The rows of a group lie close to one hidden flat surface of 12 dimensions, which may be shifted away from zero. Surfaces can cross.
(in the rows, 128 means zero)
Some rows, each with its group after it:
[142 124 108 124 163 148 100 132 106 111 121 131 150 147 130 131 139 156] : Z677
[104  86 158 121 139 131 118 134 139 154 127 143 121 116 104 153 121 149] : Z248
[129  98 111 111 158 116  90 107  69 122 133 117 110 104 149 132 108 139] : Z161
[122  93 111 137 179  98 113 139 141 142 116 140 141 141  86 109 125 191] : Z62
[117 131 122 143 136 113 138 145 143 118 146 119 109 112  99 121 133 119] : Z248
[ 89  67  67 125 125  83 167 150 108 139 121 179 102 106 110 137 134  98] : Z194
[110 130 172 114  46 153 110 121 149 160 157 155 116 104 139  96 138 143] : Z62
[146 128 105 101 141  98  99 131 170 130  86 107  93 140 113 139 148 128] : Z611
[104 123 125 127 142 112 147 122 103 138 136 111 133 120 141 118 104 147] : Z62
[135  93 195  48 126  97  89 128 114 147 143 112 124 103 108 157 128 140] : Z677
[121  96 163  97 129  81 120 165 129 125 118  84 109 140 123 143 135 103] : Z611
[ 99 148 120  80 142 122 130 122 115 130 111 165 151 127 110 103 133 120] : Z677
[125 106 129 120 126 126 143 137 122 152 153 111 154 123 140 153 113  49] : Z248
[151 185 118  93  90 145 141 100 154 122 131 139 110 110 145 120 153 112] : Z677
[192 131 118 142 133 103  83 108 178 143 172 143  93 141 102  86 138 188] : Z677
[169  87 113 129  93 143 125 137 104 152 122 100 163 128 147 142 152 138] : Z758
[125 115 147 108 123  95 120 146 142 140 130 178 109 145 129 163 101 144] : Z611
[142  83 140 153 104 118 132 153 112 140 164 123 136 109 113 138 127 115] : Z161
[145 125 161 148 133  69 134 178 153 110 141 128  79 151 123  98 135 123] : Z101
[135 138 148 129 146 144 111 147 141 158 155 154 126 100 144 175 115 177] : Z677
[148  72 111 125 146 132 121 145 153 123 153 121 147 122  51 155 166 127] : Z101
[ 71 134 151 123 144 167 119 110 150 110 115 162  97 144 134 150 110 112] : Z101
[110 100 128  89 133  91 115 128 113 132 101 126 135 138 107  92 137  84] : Z101
[111 154  82 104  97 150 171 143  96  52 104 103  99 114 137 110 197 117] : Z611
[126 109 108 141 104  97 123 153 141 110 163  84  90 165 138 104 126 104] : Z611
[130 156 137 137 136 131 133  99 100  96  96 132 139 103  99 113 118 116] : Z248
[113 122 111 117  99  96 168 133 139 108  82  79 131 139  96 136 137 105] : Z101
[129 149 124 134 124 151 140 137 127 128 161 142 127  82 135 139 142 106] : Z194
[158 125 130 130 125 129 102 174 150 132 135 173 133 166 133 128 152 188] : Z62
[123 108  78 129 157 101 138 137 153 129 154 125 127 100  67 164 127 103] : Z194
[129  99 114 115  99 118 101 112  92 130 106 120  97 109 159 180  97 126] : Z758
[158 105 122 135 136 137 122 132 131 109  89 125 115 124 114 170 152 138] : Z62
[113 138  85 110 115 122 103  88 106 103 136 136  95 123 125  77 135  93] : Z758
[134  84 149 159  89 130 139  93 100 133 105 110 130 122 117 147  93 124] : Z161
[161 103  94 145 105 115  73 104 126 127 135 103  86 108 133 111 133  81] : Z248
[108 132 118 117 124 159 137 141 119 140 150 170 141 119 145 119 137 133] : Z677
[130  97  98 125 161 104 106 121 110 137 116 129 133 127 111 126 115  97] : Z758
[ 80 140  87  92 122 138 111 151 106 119 126 118 151 140 156 156 113 109] : Z758
[108  98 130 144 144 132  90 168 143 151 185 140 144 132 106 128 119 133] : Z161
[140 134  95 108 106 141 182 158 118 150 147 130 131 113 181 116 188 165] : Z677
[128 135 106 145 159 126 122 125 132 134 121 102 131 125 137 141 113  97] : Z194
[127  78 119 126 143 112 122 122 112 161 136  76 133  67 104 161 124  82] : Z758
[114  94 105 159 132 108 134 161 158 172 150 161 105 117 120 131 138 148] : Z758
[169 132 142 130 149  62  77 134 126 171 100 115 123 109 131 103 113 151] : Z101
[136 140 121 115 134 103 124 123 113 116 113 133 144 134 117 122 121 144] : Z677
[ 79 136 166  99 156 119 101 128 145 168 166  95 142 101 116 135  89 118] : Z62
[122 131 147 132 156 180 114 116 112 161 193  98 181  88 132  76 150 154] : Z161
[ 94  88 136 132 127 100 101 113 115 150  91  90 142 120 104 130  89 183] : Z62
[151 112  93 112 111 116 124 126 108 128 118 109 102 131 159 154 137 131] : Z758
[127 120 109 136 119 128 136 126 129 135 131  93 128 125 142 134 129 137] : Z611
[125  82 121 138 124 130 138 105 136 150 113 135 128 144 117 120 128 151] : Z677
[105 120 172 143 111 165 123 109 144 174 126 120 126 114 148 111 137 173] : Z62
[128 151 145 101 159 145 102 116 100  91 110 109 107  91 134 152 140 127] : Z248
[122 134 133 123 208 124 137 140 136 131 160 131 137 139 124 118 122 144] : Z62
[146 135 143 114 128 104 127 148 126 152 140 125 137 106 141 107 149 144] : Z248
[125 144 151 133 120 132 112 124 130 121 122  78  96  58 117 163 135 102] : Z194
[129 137 108 121 137 130 120 139 128 122 130 132 146 124 108 116 142 146] : Z101
[141  87 127 129 135 108 104 138 138 129 150  72 118 150 128 151 111 113] : Z194
[156 121 149 128 145 122 124 122  92 130 132 134 154 133 139 123 110 136] : Z248
[157 163  69  92 131 128  93 128  99 116 123 140 137 110 141 118 141 130] : Z677
[116 108 139 112 138 129 107 118 119 141 126 154 122 114 113  96 152 122] : Z248
[158 113  95  98 106 134 128 128  98 107 154 102 150 138 130 172 123  90] : Z758
[101 134 139 182 125 126 178 123 158 119  75 105 134 147 115 177  90  78] : Z161
[171 114 109 103 156 103  95 122 121 137 104 143 108 155 159 124 138 152] : Z758
[ 80  85 150 135 162 173 139 152 138  92 148 153 123 149  89 176 141 117] : Z101
[118 110 163 102 154 101 138 140  84 124 103 133 131 107 110  98 149 172] : Z248
[133 109 111 106 145 118  97 137 160 127 127  89 122 131 104 166 129  93] : Z101
[140 170 136 118 121 133  97 132 182 138 151 110  70 101 155 168 138  96] : Z611
[124 155 106 131 144 146 123 150 140 118 173 121 131 110 132 138 139 108] : Z194
[132 166 105 152 175 159 134 122 128 130 133 138 176 104 112 137 122 154] : Z611
[ 93 110 142 114 129 137 100 111  96 127 143 146 130 118 124 105 112 150] : Z161
[126 165 161 137 169 169 168 113 136 152 131  72 167  70 123 141 144 107] : Z161
[ 98  99 133 123  97 132 177 123 118 151 107 134 156 138 133 137 129  83] : Z248
[117 130 109 133 135 111 148 116 108 120 124 102 122 117 134 116 117 145] : Z62
[124 122 128 114 137 106 145  82 116 121 133 127  93 115 126 165  86 122] : Z194
[109 105 189 141 113 127 129 117 131 139 136 151 146  88  64 132 117 131] : Z161
[139  94 120 146 148 127 142 114  90 125 151 125 154 135 124 146  96  91] : Z194
[ 79 141 171 102 141 129 109 109 111 135 167 134 141 132 130  95  94 143] : Z62
[137 143 124 125 121 145 155  96 121 125 135 113 145 128 132 138 113 117] : Z194
[151 112  85 171 121 108 132 113 153 143 100 135 107 132 116 112 128 100] : Z758
[142 104  89 141 142  93 128 119 138 137 121 127 118 146 117 153  87 136] : Z611
[177 159 126 185  79 128  95 102 155 125 132 177 118 164 139 157  60 136] : Z611
[163  92  77 127 119 103 153 136 124 117 127  77 107 142 139 202 118 110] : Z758
[137  71 131 101 134  98 103 158 107 126 149 124 128 127 104 119 152 123] : Z101
[116 128 119 142  96 122 149 145 122 123 130 108 153 124 120 108 130 116] : Z248
[106 109 121  91 143  79 111 135 178 201 122 115 145 178 134 105 107 101] : Z611
[124 137 145 101 158 135 134 104 137 131 140 181 117 109 103 111 149  94] : Z677
[141 161  80 164 134 140 122 107 174 144 130 148  88  83 128 165 120 100] : Z194
[138  98  51 135  91 112 149  87  73  66  98 136 132 181 119 103 104  73] : Z758
[131 121 103 144 157 141  91 144 124 134 145 108 157 138 128 122 122 176] : Z161
[121 135 148 132 154  86 163 182 117  99 138 118 124 128 120 109 151  86] : Z101
[131  85 124 121 153 110 104 136 147 137 112 117 153 168  89  99 149  65] : Z101
[100  92 137 100 101 108 151 133 110 123 139 131 121 127 106 102 147 127] : Z194
[ 71 112 155 129  98 136 146 157 116 145 115 131 151 183 171 145  85 147] : Z611
[152 135 158  84 161  97 137 114 100 117 155 138 124 133 118 100 136 129] : Z161
[122 119 122 117 153 102 121 153 148 128 129  94 120 142 117 106 146 127] : Z611
[ 96 116 135 121 120 135 152 161 106 127 132 124 151 122 129 124 143 119] : Z161
[107 132 148 131 219 152 145 134 158 162 147 101 149 104 125 141 144 102] : Z62
[131 141 104 149 153 120  91 126 152 105 129 116 103 134 116 145 115  96] : Z101
[121 132 137  94 151 116 135 123  93 106 141 123 142 122 114 105 125 102] : Z161
[159 102 155 111  77 131 111  63 109 109 100 105 139 123  89 169  94 127] : Z758
[116 130 169 141  85 142 129 128 127 138 124 113 115 119 154 120 127 117] : Z611
[105 110 141 111 127 126 120 188 133 155 155 127 117  94 145 143 163 138] : Z194
[141 154  96 159 109 148  97  80 151 109  96 116 110 137 137 129 107  53] : Z101
[132 134 174 114 132 138 124 114 136 134 152 134 121 132 133 134 114 150] : Z161
[128 157 132 120 158 131 131 137 127 120 124 134 145 126 124 115 142 130] : Z248
[163 117  87 178 132  75 144 123 131 136 135 143  96 113 125 128 104 114] : Z62
[ 92 136 142 132 137 112 115 169 126 144 132 127 127 106 135  82 150 134] : Z62
[103 143  98 162 167 133 110 174 140 131 127 126 130  68 120 116 167  66] : Z194
[165 111 110 141 108 101 121 142  98  99 165 109 128 156 118  86 132 161] : Z677
[136  98 146 148 176 165 114 126 155 175 116 161 123 125 136 182 126 210] : Z677
[147 109 130 123 109 105 102 131  86 110 150  86 105  96 134 117 131 107] : Z248

New rows. What belongs after each?
[148 141  63 136 155 118 133 110 140 141 123  62 166 122 102  62 162 125] : Z611
[ 91 108  91 194 149 141 176  93  82 123 152 159 141 111 118 116  75 127] : Z611
[128  99 127 144 115 128 130 153 155 105 124 106 111 165 111 138 143 130] : Z101
[160  71 107 167 120 124  66  91 113 170 127 146  86  96 132  94 133 168] : Z758
[131 134 131 149 116 133 130 125 109 114 117 139 123 120 129 112 134 124] : Z101
[131  90 173 146 132  89 150 156 143 130  86  97 116 145 111 154 131 145] : Z101
[119 164 119 129 126 150 142 118 125 107  89 121 156 147 133 151 110 130] : Z677
[125 154 161 129 120 113 110 146 107 119 126 154 147 126 125 143  91 174] : Z677
[125 113 145 113 116 123 129 131 139 178 115 134 136  97 126 140 135 102] : Z248
[150 111  86 133  99 165 124 156 135 145 158  74 174 135 152 148 154 156] : Z758
[100 148 137 107 136 102 130 140 140 101  79 131 117 149 122 148 112  36] : Z611
[107 109 121 119 127 114 110 175 127  90 158 100  96 170 145 131 144  79] : Z101
[158 146 141 108 101 139 118  82 107 106 142  99 143 137 136 122 100 130] : Z161
[124 143 143 112 108 119 135  91 132 102 137 106  96 112 105 125 116 117] : Z194
[104 119 129 110 102 121 160 132 151 167 161 130 154 118 107 105 133  77] : Z62
[ 96 144 136 133 149 126 119 136 102 112 123 155 121 141 145  92 123 115] : Z101
[144  91 108 127 111 112 126 115  98 130 127 149 109 119 127 126 129 108] : Z758
[152 127  93 102 121  95 117 153 132 132 108  76 169 133 102 107 155 121] : Z101
[ 75 119 136 193 135 155 106  87 173 216 142  75 142 115 140  75  83 211] : Z62
[143 157 129  94  84 155 154 109 165 123 177 112 136 128 111 124 150 142] : Z194
[128  99 123 131 177 118 152  83 137 151 148 132 133 121  84 120 108 126] : Z62
[130 107 108 117  82  90 107 130 127  90 152 133  58 120 116 119 129 158] : Z101
[126 120  97 108 181 104 117 154 162 144 152  73 124 149 147 167 110  71] : Z194
[124 115 163 127 129 135 111 138 171 126 156 158  88 128 103 137 150 127] : Z101
[115 105 110 125 126 156 107 131 106 121 134 148 148 128 110 116 145 151] : Z101
[158 145 104 151 148 137 106  94 113  95 103 152 124 133 115 126 118 134] : Z677
[113 136 124 129 210 172 118 131 119 132 123 144 200 100  92 149 134  95] : Z101
[ 98  92 136 156 102 119 174 132  79  78  87 136 112 143 123 122 125 161] : Z101
[136 108 137 111 182 156  79 114 115 141 146 164 120  82 120 187 123 105] : Z677
[167 133 149 136 115 144 160  33 125 139 104 111 135 116 108 131  99 117] : Z194
[158 111 169 155 146 140 145 142 102 135 114 143 147  92 115 151 141 129] : Z101
[110 112 157 166 132 150 105  97 144 153 117 131 130 141 119 103 105 150] : Z62
[117 107 122 143 146 176 114 139 140 116 135 147 154 146  98 127 152 139] : Z101
[146 167 146 162 112 160  95  80 155 120 106  84 111 117 123 136 104 182] : Z194
[134  45 147  89 187 134  82 142 126 177 148 128 138 131 117 153 144 184] : Z677
[137 115 105 135 112 123 108 115 137 131  97 143 136 159 115 129 111 149] : Z758
[127  81 106 132 105 116 132 166  77  86 158 123 112 113 111 140 145 177] : Z101
[ 78 125 138 127 131 128 101 142 159 117  86  92 118 168 128  87 146  92] : Z611
[146 163 132 121 157 121  97 148 136 129  99  90 157 124 147 202  89 184] : Z677
[139 112 104 117  65 134 107  98 117 112 125 135 105 130 128 102 142  94] : Z101
[135 168 120 110 103 122 139 113 188 139 104 118 129 113  86 116 148 143] : Z101
[185 150  87 133 153 150 121 108 112 100 134 140  98 100 147 146 152 128] : Z677
[138 111 130 131 115  88 103 163 144 147 122 149 108 108 109 138 138 138] : Z62
[125 136 136  91 156 150 113 105 142 120 127 149 136 143 103 115 148 112] : Z677
[168 136 102 110 154  90 123 138 133 102 179 196 130 171  96 121 114 135] : Z62
[163 117 104 133 134  81 145 160 123 122 189 115 116 131 131 175  94 137] : Z611
[ 93 140 128 107 167 134 152 178 120 151 153  98 205 147 140 123 128 157] : Z611
[ 97 143 117  83 101 117 165 134  73 111 140 104 147 141 171 120 108 145] : Z62
[164 132  67 170 128 134 159  90 156 127 139 124 105 113 115 131 124 106] : Z62
[135  54  90 124 146 153  85 132 116 146 165 145 140 154 123  84 163 164] : Z677
[158  84 133 151 128 195  75 142  63 127 151 147 160 120 175 147 146 108] : Z101
[132 142  89 142 146  94 121 114 139 132 151 113 125 126 120 129  83 134] : Z62
[110 111 138 103 108 140 113 145 108 122 131 145 120 143 147 102 149 117] : Z101
[114 155  96 131 175 124 128 100 142 127  81 166 129 114 104 163  96 102] : Z611
[145 116 113 141 172 124 159 137 126 129 135 120 132 129 125 139 147 134] : Z677
[169 105  75 112 171  93 132 129 127 103 136 103 134 170 105 121 142 104] : Z758
[ 74 139 136  87  97 118 144 158 119 146 122 179 111 120 154 103 151 121] : Z758
[107 164 160 123 186 140 111 115 128 124 129  96 144 123 132 134 102 159] : Z194
[107 124 142 100 107 124 122 138 131 149 119 116 119  81 117 122 153 106] : Z248
[106 190 139 146 161 144 124 159 131 102 144 149 118 124 160 118 127 130] : Z101
[149 122  67 143 135 154 116 119  96 110 125 165 131 126 142 107 145 153] : Z677
[126 125 136 105 110 122 130 141 113 152  73 170 156 150 148  99 148 130] : Z758
[131 104 125 117  71 120  84 138  83  94 134 129 144 108  89 134 118 125] : Z161
[152 118 137  84 143 100 142 116 142 126 119  88 118 126 100 164 133 125] : Z758
[118  56 156 132 151 102 149 127  70 127  89 140 143 107  88 146 126 116] : Z101
[120 122 153  99 196 107 105 126 111 118 104 133 113  97  98 113 147 143] : Z248
[110  92 134 113 113 149 108 144  94 173 108  95 184 104 136 149 129 139] : Z758
[127  62 141  93 134  80 123 107  90 137  99 145  85 118 114 149 119 151] : Z758
[168 116 108 127 118 116  46 147 174 140 156 112 118 156 120 100 142 149] : Z101
[109 144  96 149  67 111  91 147 159 138 124 118 140 145 117  90 113 125] : Z62
[168  87 110 120  93 108 146  80 100 119  72  89 108 144 128  69 170 145] : Z758
[114 127 139 116 168 118 114 164 133 113 120 127 146 141 101 118 141 159] : Z611
[129 103 121 134 123 132 150 110  92 155 129 167 102 120 181 170  94 120] : Z194
[114 143 108 170 156 137 117 136 116 114 131 137 126  76 101 106 143  84] : Z194
[159  95 143 116 134 140 143 124 153 144 163  99 102 131 132 133 167 138] : Z677
[114 119 118 104 147 115 157 113  99 119  89 138 130  99 107 131 143 106] : Z611
[ 89 108 125  81 132  91 122 130 116 133 117 100 143 104  82 130 127 119] : Z62
[174  78 129 159 104 154  75 138  89 125 131 116 125 148 175 135 138  70] : Z101
[127 150 129 135 122 130 111  98 142 111 132  93  97 137 132 127 108 136] : Z194
[174  92 118 135 137 100 133 123 131 139 122 128 123 122 104 139 138 104] : Z758
[124 121 130 132 103 119 112 110 150 160  94 113 124 146 144 124 114 138] : Z611
[104 109 159 135 104 189 145 145 137 138  95 159 192 169 115  93 176 190] : Z101
[169  99 101 168 103 135 127 151 154 165 176 153 105  94 140 143 157 127] : Z758
[164  78 155 128 118  90 141  81 129 149  99 156  93 108  75  88 149 128] : Z758
[163 155 146 138 115 136 112 174 129 126 163 140 136 123 158 100 172 143] : Z101
[137 144 114 135 108 132 139 119 117 103 137 134 105 116 144 119 137 133] : Z62
[ 98  98 163  79 131 116 145 106  98 147 138 127 153 139 118 138  96 156] : Z62
[116 111  90 105 131  98 119 137 137 115 118  93 134 146  88 118 140 126] : Z101
[138 147 130 118 138 108 138 133 138 150  82 113 166 115 100 103 143 132] : Z101
[139  81 106 140  82 114 119 143 151 137 139  87  99  94  98 173 146 129] : Z194
[167 154 164 130 102 122 135 132 120 154 160 166 176 121 130 144  90 126] : Z611
[117 107 117 143 119  98 119 102 142 163 140 179 125 121  95  85 106 128] : Z677
[131  91  97 165  77 109 170 161 120 163  78 142 112 123 168 202 113 110] : Z758
[139 102 111  39 131  59 146 144 140 137 127 170  58 107 111 148 174 130] : Z611
[138 119 132 130 124 101 135 138 132 145  82 157 138 139 115 150 113 100] : Z758
[151 121 175  86 119  96 157 130 134 166  90 118 114  90 125 153 162 108] : Z758
[127 118 148 141 180 144 127 141 170 166 146 147 155 151 115 116 134 120] : Z62
[ 98 152 136 131 126 149 142 133 112  97 146 121 163 108  94 116 118  95] : Z248
[137 110 148 124 123 106 129 132 142 146 145 166 131 132 102 125 124 102] : Z62
[ 96 131 143 115 147 117  85 142 136 112 141 167 145 159  86  75 123 124] : Z62
[129 136 137 109  73  91 150 152 120 148 161  95 127 104 155 149 108 131] : Z677
